The rows of a group lie close to one hidden flat surface of 13 dimensions, which may be shifted away from zero. Surfaces can cross.
Known rows, each followed by its group:
[ 45  20 -16 -37   2  15 -25   2 -53 -17  25  10 -15  28  -1 -54  -1  17
  -7 -18 -15] => mes
[-15  10   8 -36  21  -9 -10  -1  28 -44  17 -33  28 -34   8 -11  16  21
   5   5 -20] => mes
[ 12  26  54 -17 -35  18  30  20  21 -77 -14 -55   1 -10  59  12  -2  20
 -34  -6  70] => Selo
[ 30   8 -11  10 -33 -10  48   0 -24  -4 -69 -45  31  23 -12   4   0 -36
   5  43 -14] => pez
[ -1  -8 -11  -3 -44   8  -4  59  22  33  13  44 -10 -15  12 -26 -13  18
  11  16 -70] => pez
[-19 -30  25   0   6   6 -11  23 -37  46  -7  17 -21  24  46 -13  38  27
  13 -38 -25] => pez
[ -5 -19  10  19  57 -41  10  15 -22  25  -6  37   3 -10 -49  37 -19 -53
   2  17   8] => mes
[ 11   2 -23   0  19 -35  25   9  15  -6 -26 -26  19  -5 -34  33 -19 -37
 -27  -1  23] => levim
[ 17  31 -36 -31 -46   9   9  -3  56  -2 -47 -48  13  -2 -18   6 -28 -18
 -45  21 -12] => levim
[  3  -6  27  53 -48  28   1 -20  -6  47 -47  32 -12  19 -39   1 -12  -6
   6  12  31] => Selo
[ 48  22  13 -73  27  48  16  27 -26  11 -26   7  -7   4 -34   5 -42  -7
  25  39 -21] => pez
[-37 -23  36  36  -6 -19   7  17 -37  14 -42  -3 -11  32 -19   7  29  -6
  -4 -34  28] => Selo
[-15  17   9   5 -36 -13  -9  12  48 -47  54  55  18 -13  13 -21  18 -14
  31   5  30] => Selo
[ 48 -16 -26 -10   4  12   9  32  -1  33 -15  10  18  28 -31  37 -23   1
   3  -8   7] => pez
[ 40  -4  75  14  39  19  29  -3 -21 -33 -15   5  -8 -31  19  33 -13 -33
   7  12  38] => levim
[ 24  27  43 -13 -11  -9 -24  -7  25 -15 -11  15   7 -22 -37  -2 -43 -16
 -46  26  32] => mes
[ 20  13   1  22  -7  19  33 -29  17  23  -3  23 -48 -48  39 -27 -20  -6
 -16 -25  -3] => levim
[-17  -7 -16   7 -26 -18 -19  11  14  10 -18   2  29  51 -22  27  20 -14
 -17 -20  49] => mes
[ 28  13 -73  -2 -32 -13   3 -20   6 -17  27   3  34  19  -3 -48  22  11
  29  -4 -22] => mes
[-42  14  11   7 -12  44 -33   8 -51 -52  46   4 -38  -3  23 -32   8  -6
   9  47 -23] => pez
[-22   3 -22 -30 -12  55  -4  -7   5  39 -17 -39 -40   4  39  -6   2  48
 -23 -33 -24] => pez
[ 13  10  26  13  -8 -15  30  -3   1  29 -14  29  -7  -6   7  14 -44   7
 -26   4  68] => Selo
[  6 -11 -25 -11 -41  -3 -55  66  -8 -31  47  -8  49  19   8  -9   2  55
 -21  25 -22] => Selo
[ 60   7 -14  48 -15  -4  46 -58 -24  46 -46  15   0   6 -37 -14 -37  -5
  -2  -2  39] => levim
[ 21  -3  44  24   1  -3 -21 -48 -28  19 -16  -1  -8  13  -9 -14 -11  38
 -21 -17  32] => mes
[-37  15  35 -14  24  22 -26 -41  33 -11  54  27  -9 -42 -14 -11 -23  63
  34  25  20] => levim
[  0  -7  25  14  -3  51 -48 -46  -2  35  27  49 -11   1 -12  -8  -6  29
  37  26  -4] => mes
[-51  -9  12 -39  19 -32 -12  59   1  -9   9 -23   3  19 -33  35 -24  46
 -11   8  12] => pez
[-35  37 -28 -20  -8 -24  48   7   7  -2 -29 -18 -21   1 -42  -3 -39 -24
 -12  24  21] => levim
[-23  -1 -79   2  15  29   3 -35  74  22   9 -14  33 -12 -50  51  -9   6
  18 -11  44] => Selo
[  4  39 -13 -40  -2  31  -3 -20  36 -41  20 -41  -9 -35   2  -9 -34  32
 -24  14  14] => pez
[-48  -6  -6  33   0 -22   4 -22  48  25 -40 -20 -10 -33 -68   4  -3  -6
 -19 -29  -4] => Selo
[ 35  19   4 -38  44  34  -3 -39  33   4   1 -12  -6 -41 -15  19 -39   8
 -13   9  11] => levim
[ 18  -1  53  26 -28 -44  10   4  16 -14 -22  41  36  11  -1  11  15 -55
  18  29  28] => levim
[ 37 -14 -40  35  29 -23  23 -22 -13  29 -38 -21  16   5 -48  36 -25 -32
 -29 -14  25] => mes
[-72  13  12 -34 -21 -27  23  38 -21 -10 -33 -20  -2  18   5 -40  43   3
  23   4 -29] => Selo
[  6 -13  63  -5 -21  46 -48   8 -12  10  -1   2 -27   6  60  -9  24  31
 -23 -19 -27] => levim
[ 55  -2  30 -47  -1   4  -6  29  18  26 -12   6   6  -2   8 -13 -20  70
 -21 -49   0] => pez
[ 60   7 -45  12 -10  74  32 -45  50   7  -8  -9  16 -63  46 -11  16 -16
  21  -7 -35] => pez
[ 10  21  11 -14 -44  14   3  41  13 -40 -13  -9 -11   3  12   4 -11 -42
 -32  19   1] => levim
[  7 -18 -28  60 -76 -25 -22  20   1 -15  15  11  44  42 -28   3   8   0
  18  44 -10] => mes
[ -2  32 -37 -62  25  23  16  -5 -10 -17 -10 -30  25  11 -48  -2  -8  11
  20  14  32] => Selo
[-58  18  -6   1 -35  -8  30 -27  66  -1 -34 -37 -13 -16  10 -11  24   8
  -9 -44  23] => Selo
[-22 -10  63  10  33   9  17 -15  18 -30   7  14  22 -36  36   8  48  -1
  44 -22  41] => Selo
[  8  -1  36  28 -40  -3 -11  21  10 -62   6  -5  38  16 -22  22   2   2
   0  16  67] => Selo
[ -5   7 -21  10 -42 -56  39 -29  -2  59 -54   4  17  24   6 -56  23  18
   3 -28 -11] => pez
[-19   2  20  18  24 -19  16 -71  -1  54  15  63 -32  -1  14 -22   1  13
  36 -26  35] => mes
[ 25 -40   7  31   9   1  -1  12  -9  37   4  47  20  14  36  22  37 -33
  37  -6 -27] => pez
[-13   9  -8 -34   3   1 -39  13  -3   9   7   7  10  -8 -34 -25  -6   6
  -4  31 -55] => mes
[ 18  -6  49 -19  40  15 -45  -2 -38 -15  34  28 -17  10  12  -8  11  23
 -12 -38  29] => levim
[  5  15  21 -26  -8  66 -21 -10  55 -29  37  23  -9 -27  49  11  14  -9
  17  -2  20] => mes
[ 18 -29 -39   8  64  17  -9  19 -52  24  34  41  -7  21 -20  27   6 -25
  24 -23  10] => pez
[  5 -24 -64  12  -2  10 -12  33  41 -23  13 -65  50 -12 -25  38  -3  50
 -21 -20  -1] => pez
[ -6  18 -14  -9  28 -49  -6  -5  10   2  48  52 -14 -26 -32 -32 -33  -2
 -11  -6  12] => levim
[ 64  -6  -3   0  20  31  10 -29   0   1 -31  -5  59 -32 -23   1  15 -33
  42  37 -42] => levim
[ -3  19  -6  -1 -26  15  20  42   9 -40   8  31  -5  -7   2   2   4 -75
  18  34   2] => levim
[ 58  26  31   5 -22  32   6 -14  27 -31  23  66 -10 -21  24  -7 -17 -54
  14  21  38] => mes
[-14  10   2 -11 -50 -54  -6  55  29 -42  10  26  44  18  32 -28  55 -44
  -5 -15   3] => mes
[-55  22 -11 -13 -32  14  26 -27  24  65 -45  -1 -48   4   3 -30  -1  18
  -7 -25   0] => Selo
[  9   1 -60 -23 -19   3 -30 -53  47  41 -10 -33  40  34  -7  15  10  23
  -1  10 -21] => pez
[-20   9  -6  15 -52 -81  -7  21  43 -11  -9   8  37  13 -24  -9  -2 -14
 -39   4  23] => mes
[ 64 -21 -29  27   0 -29  -6  55 -27 -13  23  17  61  -3 -15  15 -19  -5
 -22  25   5] => Selo
[ 38 -26  40  11  60 -32  17 -20 -61  51 -46   4   6 -11  -3 -12   9  -6
  -1 -20 -33] => levim
[  6  15 -18 -24 -37  32  32  37 -10 -36  -9 -29  21  41  33  21  10   1
   8  16  52] => Selo

New rows. What belongs after each?
[ 21  32   4 -55  18   4 -11  -8  31 -42   5  -8  22  -2 -34  16 -18 -24
  -9  14  41] => levim
[ 15 -26  59  62  -7 -19  23  14 -27 -19 -15  12   6  -9  37   9  29 -24
   6 -13  20] => levim
[ 25  16   0   1   2  -1  29 -10  28 -23  19  24   7  -4  23  17  -6 -12
  -4 -27  89] => Selo
[-20  16   9  12  -5 -76  36  41  31 -45  21  16 -18 -63  40 -37   2 -40
 -33 -23 -13] => levim
[  3  -7 -19  35 -15  -1  14 -55  31   6 -24 -20  19  13   8  -5  50  12
  -3 -90  70] => Selo
[-11   2 -13  21 -28 -27   4 -10 -27   0 -16  20  47  37 -46 -33  32  -7
  42  18  10] => levim
[ 12   3 -49 -26   4  17  10  60 -34  49 -20  -7 -12  -2 -29  14 -63   3
 -41  45 -40] => Selo
[ 10  -9  51   5 -24 -32 -21  40   0 -40 -27  -7  51  15   8   4  44 -27
 -27 -13  27] => mes
[ 35  19 -25 -28   4 -25  -2   1  28   4  25  33  22  -4 -50 -11 -41  11
   5  10  19] => pez
[ -5  -1   3   0 -32 -13 -28   6  -1 -13 -19 -63   5  27  -1   1  -5  50
 -64 -23  15] => mes
[  0 -14  58 -19  23 -43 -13  33 -15 -21 -17  -2   9  26  33  21  37 -38
 -37 -44  29] => levim
[  5  39 -26 -31  -3  20  22 -45  28   1 -17 -20 -16  -7   8  10 -31 -42
  -3  52 -10] => pez
[ 31 -12 -24   8  59 -23  40  -3 -50  12 -15   6  15   5 -15   4  13 -39
  13 -28  14] => pez
[-25  20  20 -27 -18 -60   5  21  59  -5  -9  48  24   9  -7  18   7 -76
   6  23  17] => levim
[ 34  25 -56 -16 -21  51   3 -53  29  -3  -3 -11  44  23 -24  -7  13  21
  29 -13  60] => Selo
[ -7 -15 -12  56 -42  57 -14  25  -2 -24  31  -1 -31  -2  43  23   2  -5
 -11   6   5] => pez
[ 44  -2 -35  15  23  -5  15  11   4 -23  38  -5 -27 -37  18   8 -39 -14
 -29  -3 -25] => mes
[ 17  -8 -14  33  39  12  42  -9 -34  27 -12  -7 -41 -27 -25  23 -55  -1
 -15  -3  16] => levim
[ -5  -5 -20  17  24  -2  -1   2 -64 -18  22  14   7  17 -28 -20  17  -7
  25  -4  18] => pez
[ -3  24  36 -10  -2  70  -2   3  16 -57 -14 -10 -36 -19 -51  15 -10 -42
  14  14  22] => Selo
[ 11 -23 -45  33  24 -43  52  15  -9  22 -23  -4  30 -11 -13   6  16 -22
   8 -40   6] => pez
[-16 -28 -23  64  34 -43  24  -9  11   5  40  60  21 -19 -17  22  15 -33
  44 -17  44] => levim
[ 49 -16  -3 -11  46  83 -18 -21   3 -11  11 -13  -4 -13  38  37  29 -13
  -3 -52  23] => levim
[ 22  38 -33 -38   7  -5   4  -4  14 -23   5  -1  34 -25 -73 -26 -37   2
   3  36   5] => Selo
[ 26  -7  13   8 -28 -29  29  26 -32  51 -45  34 -13  43   7  -1 -10 -38
   1  16 -20] => pez
[ -7 -33  -4  13  -1 -14 -23  36 -41  17   6 -12   2  14  28 -27  35  50
 -19 -55 -34] => pez
[-38   4 -22 -22  23 -52   9  -6  57  -9   8 -35  19 -29   8  26  -9  -4
 -17  13 -14] => pez
[ 29  13  49 -37  49  44 -17  -7 -36 -40   0   2  20 -11 -49  13 -13 -17
  35  55  12] => mes
[  7 -26 -16  19  39 -49  16  -5 -14  45 -31  18  26  29 -30  35  15 -47
   2 -25  19] => levim
[ -2 -40  22  46  -3   8  35  48 -22   4 -47 -10  -5  15  40  58  34 -73
  -1 -10   0] => levim
[-69 -21  40  17   2 -47 -10  29 -10   6  -8 -23  -9   0 -11  22 -13  26
 -18  30 -24] => mes
[  9 -22  39 -16  26  32 -74  13 -33  10 -11  -7  22  23 -23  18  26  14
 -31 -23   7] => mes
[-30 -25  21  11  35  24  19  39 -53  15   9  42 -25  -1  19   6  28 -22
  52   0 -13] => pez
[ -3   3 -41  57 -32  34  34  -5 -35 -13  21  28  -5 -20 -16 -50   8  -2
  58  23 -12] => levim
[-16  37  24 -31   5  -4  18 -20 -21 -35  -1   8  18  14 -49 -20 -14  13
  43  44  53] => pez
[ 19   7  57  -2  22 -29  14 -36  10 -21   1  13  22 -54  25 -45  21  13
  13 -12  -4] => levim
[ 10  20 -53 -41  -3   0  20  23 -24   1   5  31  -3  39   3 -28  26 -50
  26 -12  -5] => mes
[ 39  -5  10  -7  -9   9 -29   4 -31 -11 -37 -51  24  17 -16 -10   8  19
 -50 -17  -7] => mes
[ 15 -11  38  42 -19 -16 -23  -5  27 -45  24   7  33  -7   1   5  20  19
 -13 -34  64] => Selo
[  9   6 -48 -58  23  71  -8  22   4   1  41  -2  14  -5  42  12   7  25
  23   4  -6] => Selo
[ 17   5  11 -15  -9   3 -32  16  -8  -6  46  44  13   1 -21 -47  -3  74
  13 -35  27] => pez
[  7   1  -7  -5 -31  12  -7  24 -33  22  23  46  21  64  13  17 -16  30
  13  28  72] => Selo
[ 12   7  43 -57  24  28 -60  -5 -17 -39   9 -35  29   4  -6 -16  24  50
  -6  -5  -5] => levim
[ 18   3  37  32 -36  10  25  -4 -24  16 -39  44   3  -9   4 -44  26 -31
  34  13 -19] => Selo
[ 63  -6 -18  11 -13  12  -9   3 -32  27   7  21 -14   9  45 -40   9  19
 -46 -69   8] => Selo
[ 65 -23 -14  23   6  65 -20  37   9  -9  31  20  20 -47  14  30 -17 -18
  -7  27 -31] => Selo
[ 64  -4 -18  -2  -8  32  53   7 -17  11 -20 -13  37   2  77  14  15   0
   3 -11  36] => Selo
[ 25  -1 -16   5  -4  14  10  26  12  -5  13  34  64 -24 -30  21 -23 -16
  44  84  -4] => Selo
[ 29 -12 -42 -22  48 -41 -18 -41  51  28  20   6  42  12 -15  47  -7  -2
  -5 -24  24] => pez
[  8  -5   6 -24  24 -11 -45  -8   1  11  33  18 -14  47  -5  44 -26   9
 -28  -7  44] => pez
[-24  14  37  -9   2 -77  28  41 -17 -16 -22  21  -6   9 -17  -2 -11 -52
 -18  14  17] => levim
[-10  -3 -15 -28   7  23 -30  -1 -46   7 -11 -48  -9  42   2   0  10  28
 -20  -1 -21] => pez
[ -2  25   2 -45  -7  -2  -3  52 -41 -13 -22 -20 -44  26  -9 -15 -23 -26
 -56  -3 -10] => levim
[ 30  14 -40  -9 -11  17   9 -42  12  55 -17  -3 -47  12  45   5 -22 -34
 -45 -13 -20] => pez
[ 14   9 -27  22 -10 -17  34 -40  63  32 -28  -8  16 -34 -35  30 -53  -9
 -11  32   9] => levim
